There are 5 ways to turn a row about zero (a turn may also mirror it). The second row of each pair is the first, turned, with some noise. The first 50 pairs use one turn. New pairs use 3 turns, one after the other, and a turn may come again.
Some pairs, each with its turns in order after it:
[ 14 -30 -38  26  14 -17 -18  -9 -36]
[-28 -10 -16 -39  28  23 -16   6  32] | E

[ -6  -8  33   6  -4   2 -20   0 -33]
[ 14 -20  14 -23  -4   1   5  -8 -37] | Y

[  8 -22   0  -5 -11   1  24 -26 -13]
[ 13  -6 -10  11   5   9   2  30  25] | E

[-21   2 -17  -2   5   0  14  -2   8]
[-10   6  12   3  10  -5 -11   3  19] | Y

[ 12   7 -14  18  -4   6  -3  -5   7]
[ -3  -5  -4   8  -3 -23  12   4   2] | U

[ -2  20  17  28  27  14  47 -24  24]
[  5 -10  24  -5 -17 -21  16  28 -58] | N

[ -5  10 -10 -14 -15   2 -17  -2 -23]
[-13  -4   3  17   7  26  -3 -15   3] | E

[  2  -3 -21  28  11  10  21 -10   5]
[ -9  15   9 -10 -10 -20  25  18 -11] | N

[  3 -12 -18   0  11  -8 -11 -29 -10]
[  3 -34  -8 -13   9   8  13   2   6] | T

[  1  -7  -3  22 -12   9  10  16   7]
[ 11   5  16  -6  -6 -23   7  -9   5] | U

[-8 -8 14 -3 -8 -2 34 -6 -9]
[  0  11   4 -29  -7 -16 -16  15   4] | Y

[  0  11  10  20  12  23 -28   4  11]
[ 30  23 -18   5   2  12  14  -3  10] | T

[ 16  -3 -25   1  -8 -19  12   9  -3]
[ 11  22 -19   0  11  10 -11  -7  11] | Y

[ 10  -1  -6  -1   5  -7 -12  -9  -5]
[ -7  -5 -14  -7  -3   6  -3  -8   8] | E

[  7 -10  -1  -8  -5  -7  -6 -11   2]
[-12  14  -8  -2   3   1   0   6  -6] | U

[-25   8 -20  -4 -10 -13 -14  30  -1]
[-18  20  29  -6   6  16  11 -19  13] | T

[-28  12 -17   5  34 -34  29 -38  -7]
[ -6   6  17   8   2 -42 -52 -27  20] | Y

[20  6 23 17  6 15 -4  4  0]
[ 28  10 -13  14 -11  -1  -2   4 -14] | T

[ 22   5   2   3  -5   9 -32 -27 -20]
[ 26 -29 -10  26  11  12  15  -3   4] | T

[ -8   4  28  -1  -2  12 -14 -10  -1]
[ -9 -13  14  -5 -15  -8  14   2 -20] | Y

[-1 -1  0  5  5 19  8  8  0]
[ 12  11   1  -5   0  -1 -14   6   4] | T

[-14 -13   1  12  12  -9  16  13   0]
[  9   7  10  -5 -22   8   1 -15  10] | U

[ -6   0   3   5   9 -10  -1   6  17]
[-12  -4   0  12  -6   7 -14   4   1] | Y

[  6  13 -10   5   4   8  10   2  12]
[ 12  16   4  -3   3 -10   5  -9   5] | E

[  8  -5  16 -30 -11  13  13   6 -26]
[-18 -39 -16  -1   0   4 -14  -2   9] | N

[  1 -15 -17   7   0   6   5  29  12]
[ 7  0 -4  7 10 28 -4 20 16] | Y

[-13 -13   4  25   5   9  13   5  -6]
[ -1  -5  19  -9 -23  -8   2 -17   2] | U

[ 6 16 10 -4 -1 23 -2 15 12]
[  3 -10 -14  11  22   2   1  12 -15] | N

[  9  11 -10 -16  16  11  15  -1  11]
[  3   1   5  -5  -8 -20   1  23  15] | T

[ 18  19 -18  -4  -5   3  -7 -18  -6]
[  3   5  -9   5   0  10   1 -24  25] | E

[-15  -4  13  -5   2  -4  17  17  10]
[ 23   5   4 -16  -8  10  -6  -8   5] | U

[ -6   8  32  -1 -19  30 -19   6   4]
[  8 -19  20 -25  27  -3   6   7 -24] | U

[-17 -20  -7   3 -20 -10 -13   7   1]
[  2  24  21   1  -9   1   2  15 -10] | U

[-17  11  29   9  -8  36  -9 -23   8]
[ 22 -10 -36   0  -9  -1   1  -2 -37] | N

[  0 -15 -24  27 -20   9 -26  -1  22]
[ 13  37 -19  16   3 -14  25  -9  10] | N

[ -9 -23   4   2 -13  -3  -5  14  12]
[-15   7  -8  -3 -12  14 -14 -16   4] | T

[ -9 -15   4 -32   4  -3 -11 -10  22]
[-17   7 -25  16 -18  -3  16  10 -16] | E

[  5  -4  -6   1  -1 -13  -4 -17  17]
[ 19   8  12   3  -6 -14   0  -4   6] | N

[ 16 -14  10  12 -13   3   9  -5   5]
[ -1  -5 -13  10 -11   9 -15   7 -13] | T

[-10 -19  -8   0   9   5 -27  -3   0]
[-29   5  -6 -13  -9  11   4   6  -4] | E

[ 13   9  20  -9 -16   3  24   2  -1]
[ 13   0 -10 -12  17 -11 -20 -18  -8] | U

[ -6  11  28   0 -10 -15   7  11  -1]
[ 11 -21   9  13  -4 -11 -12   0 -18] | E

[ 20 -22 -29  17   5 -10  -3  18  12]
[-10  25  14  18   4  -6  23  11  26] | N

[ -2   1  -2 -22  17   4  22   4  -7]
[ -3 -12 -13 -12  11 -17  -9   9  17] | Y

[ 27   5 -17 -21   6  -6  -1  12   4]
[  1 -11  21   5 -27  -7  10   9  12] | T

[ -9  12  -4  27  -2  36   0  27 -10]
[-25  13 -30   0  16   9  19  13 -21] | N

[ -5  -5 -27   4 -10  10  17   0  -5]
[-17   2  -3 -15   3 -18  21  -3   6] | N

[  9   2 -13   0 -10   8   1  17 -20]
[ 2 -6 12 -4 21 16 10 -9  3] | E

[-19  21  13 -23 -24 -21  33  -2  -8]
[ 32   6 -12   2  -1   6 -45  -3 -18] | U

[ -5  -7  19 -10  -9   6  19   5 -13]
[  0  -3  -1 -30  -1  -7  -3  15  -5] | Y

New pairs, each followed by its turns in order:
[  4 -20  -1  -6  10 -16   5  -6  -1]
[-14  -1  -1   7 -19  15   1   6   7] | E U Y

[ -9  -7  -4  -6  37  -3   2 -20  -6]
[ 11 -14  17 -11 -15 -10  24  14 -18] | E Y N

[ -4  -5 -28   2  -6 -19  -9  -2 -11]
[  5 -11  15 -11   2  -6  -3 -27  10] | U N Y

[ 11 -29   8   2 -18   7  18 -19 -17]
[ -9  24  11  19   0  10   8  21 -23] | T E E

[ 17 -18   3  -2  12 -13   4 -26 -38]
[ 12 -24   6  -3  11   1   7  45  10] | Y T E

[-14  -7 -14   1  23  23   4   4  -1]
[-17   9 -10  17 -10  -6   5   9 -24] | Y N N

[ 20 -25 -13   4   3 -11  11  -2   7]
[-17 -15 -10  18   4 -13  -1  10 -18] | Y T N

[  2  -2   4  11 -13   2   1   9 -32]
[  6 -21 -12 -18 -11  12   5   8  13] | N T U

[-19  -1 -18  -7  -1 -20   1  24 -16]
[-25  11  -6 -14  -1  -1  -3 -25 -20] | N Y T

[  6  11  24  25  -9 -26 -19  25 -27]
[ 25  -2  -5  48  -8  12  -7  18 -14] | Y T Y

[ -7   2 -10  24  -6   7  -4  16  18]
[12 -8 20 13  5 -9 16 12 -8] | Y Y E

[-14 -26   1 -12   9  -2  24 -11  -7]
[ 12  31  11   4  -3 -10 -15   8 -14] | N N Y

[ -6   0  -8 -13  -9  -3  20  12  19]
[ 17 -15  -3   9  11  19  -5   3 -11] | E T E

[  1 -10  -6 -19   9  13 -16  -3  10]
[ 9 15 -3 20 -1  7 -9 -8 12] | E U N

[-31  14 -28  -1  -6  14 -14   3  16]
[ -7  16  19 -17 -15   1  30 -20 -14] | U T Y

[  8 -17   7 -14  12   0  23  25  -8]
[ 21   6   2 -31 -10   8  -4  13   7] | Y Y T

[-15  -9   4  21   2   1  -4 -30  12]
[-15   4  28  -5 -21  -5   1  -8  17] | E T Y

[ -6   6   9   0 -16   9  -2   1  -8]
[13 11 11 -6  2  9  2 -8  4] | E N Y

[ -8  -6   0  25  -4   8 -25  11 -30]
[ 24   9 -29  18   2  23  -2   5   1] | T T Y

[ 17   7 -14   1  -6  -6  24  36   4]
[  8  -4  25  19   6   0  15 -33  -1] | N E T

[ -6  -8  19 -13 -25  -9  -9 -12  -6]
[ 10   1  -2 -12 -26   0  -8 -25   4] | N Y Y

[  3 -12 -20 -17 -27   1  -9  -4   8]
[  1 -38  10   2  -4  -8   8  -5   4] | U N Y

[  4   4  20   9   1 -17   0 -24  13]
[ -2  -5 -21  -6  -7  -7  22  -9 -18] | E T N

[ 28 -38  -8  -6  -1  -3 -17  10  -4]
[-37  -5  -2  14  20   4   8   4 -27] | E T Y

[ 19   6  -6 -29 -11 -23  12   3 -21]
[-14 -24  13   6  12 -19  10  30  -5] | U T N

[-12   7   1  -4  12 -25  12  -9   7]
[ -4   3 -12  -4 -21 -10   0   2  23] | U Y Y

[-20 -13  -1  14  -7 -31  11  -5  -4]
[  9   3  20 -35  -6   4 -13   4   2] | U T E

[ -2   5 -25  16 -10 -14   7   7  -3]
[-25 -11   8 -11  -3   0 -15  11   5] | E Y E

[  3   6 -10  15   1  11  14 -17  -6]
[ 18  -8  -6 -22   3   9   4  -4  -7] | N E T

[-18   9  -1   4   8  -8 -11  12 -13]
[ -6   8  -1   6   3  13  22 -10   9] | E N E

[-17  -5   5   9   1   1 -22 -21   9]
[ -3  -7 -19 -11 -26  -5 -15  -3   2] | Y U N

[-6 -7 14 27 -3  4  5 -7 39]
[ -9  -5  24  -9   5 -15  30  11  24] | U Y T

[-26 -15  18  11  20 -12  -1  19 -11]
[ 14  12  17 -18 -31  14  -3   8 -15] | E U E

[ 11 -22  17   8 -17  32 -12  29   0]
[ -2  27 -12  -4  16  -5 -35 -28 -13] | U T Y

[ 27  19 -17  -6 -14  -2  14 -31 -14]
[-20  -6  -5   7  34  -4 -18  20 -23] | T T U

[-16 -22  11  -8   7   9  16  16   3]
[ 14   9   8   8 -24   5 -23  -6   7] | U Y U

[  2   3   3  20   0  14 -10 -27 -18]
[ 21  -1  18  -3  -4  -7  19 -15 -20] | T U N

[  0  10 -14 -10  26  37   4 -25   1]
[-23   5 -25  30   0   4  -5 -28 -12] | N T T

[ 25  36  -6  -4  20 -29  -2   4   2]
[-11  -6  20  26  -4  -8  11 -13  41] | T Y T

[  4  -1   9 -15   3 -33  21   1  -3]
[ 10  -2   3 -16   1 -14  16 -20  26] | U T U

[-17   5  18  16   1  -2  -6   5  -4]
[  4 -20  15   7 -10 -11 -10   4  -3] | N Y N

[  9 -13   3  -1 -22  13  17   9  -3]
[ -3  -9   6  -8 -24   5  -5 -19 -11] | N Y E

[ 18   1  30   4 -32   5   0 -16   6]
[-13   5 -11  -6  12  25   4  12 -36] | E N T

[ -5  12 -26   2   6   8 -13 -25  10]
[ -7   3  -9  17 -21  -6  -4  26  18] | N Y U

[ 30  -4  -9  -6 -11   2  13   0  28]
[  4  16 -22  22  -8   6  19  -5  19] | E E U

[  5  -2  -9 -11  -1   5  -2  29  17]
[-13 -14  -4   8 -10  -3  24 -12  10] | E Y T

[-20 -11  10   5  -7  11  -8   8  30]
[-21   3  -1   5  -7 -15  -2 -29  15] | U E U

[ -7  12  23  -9   1   0  -7  -1 -14]
[ 11   0 -18 -20 -11  -8   2   2   4] | E Y Y

[ -1   5  15 -11 -13   5 -21   6 -14]
[ 15  15 -13  -5   1   5   5  17  17] | E T N

[ -9 -11   7  -3   1 -11  10   4   7]
[ 7 -3 -7 -8  7 -2  8 15 -3] | Y N N

[ 19   0  17   5 -13  21   5  -1   5]
[  5   7 -23 -12  13  -8  17   3  -6] | U U N

[  1 -12 -20  -2 -18  -3  -2 -11  -4]
[ -8   5  17   6   5 -11  15  -9 -10] | E E T

[ 0 12 -8 11 18  2 10 11 -3]
[ 8 -2 22 -8 13 -6 -8 -4  0] | Y Y E

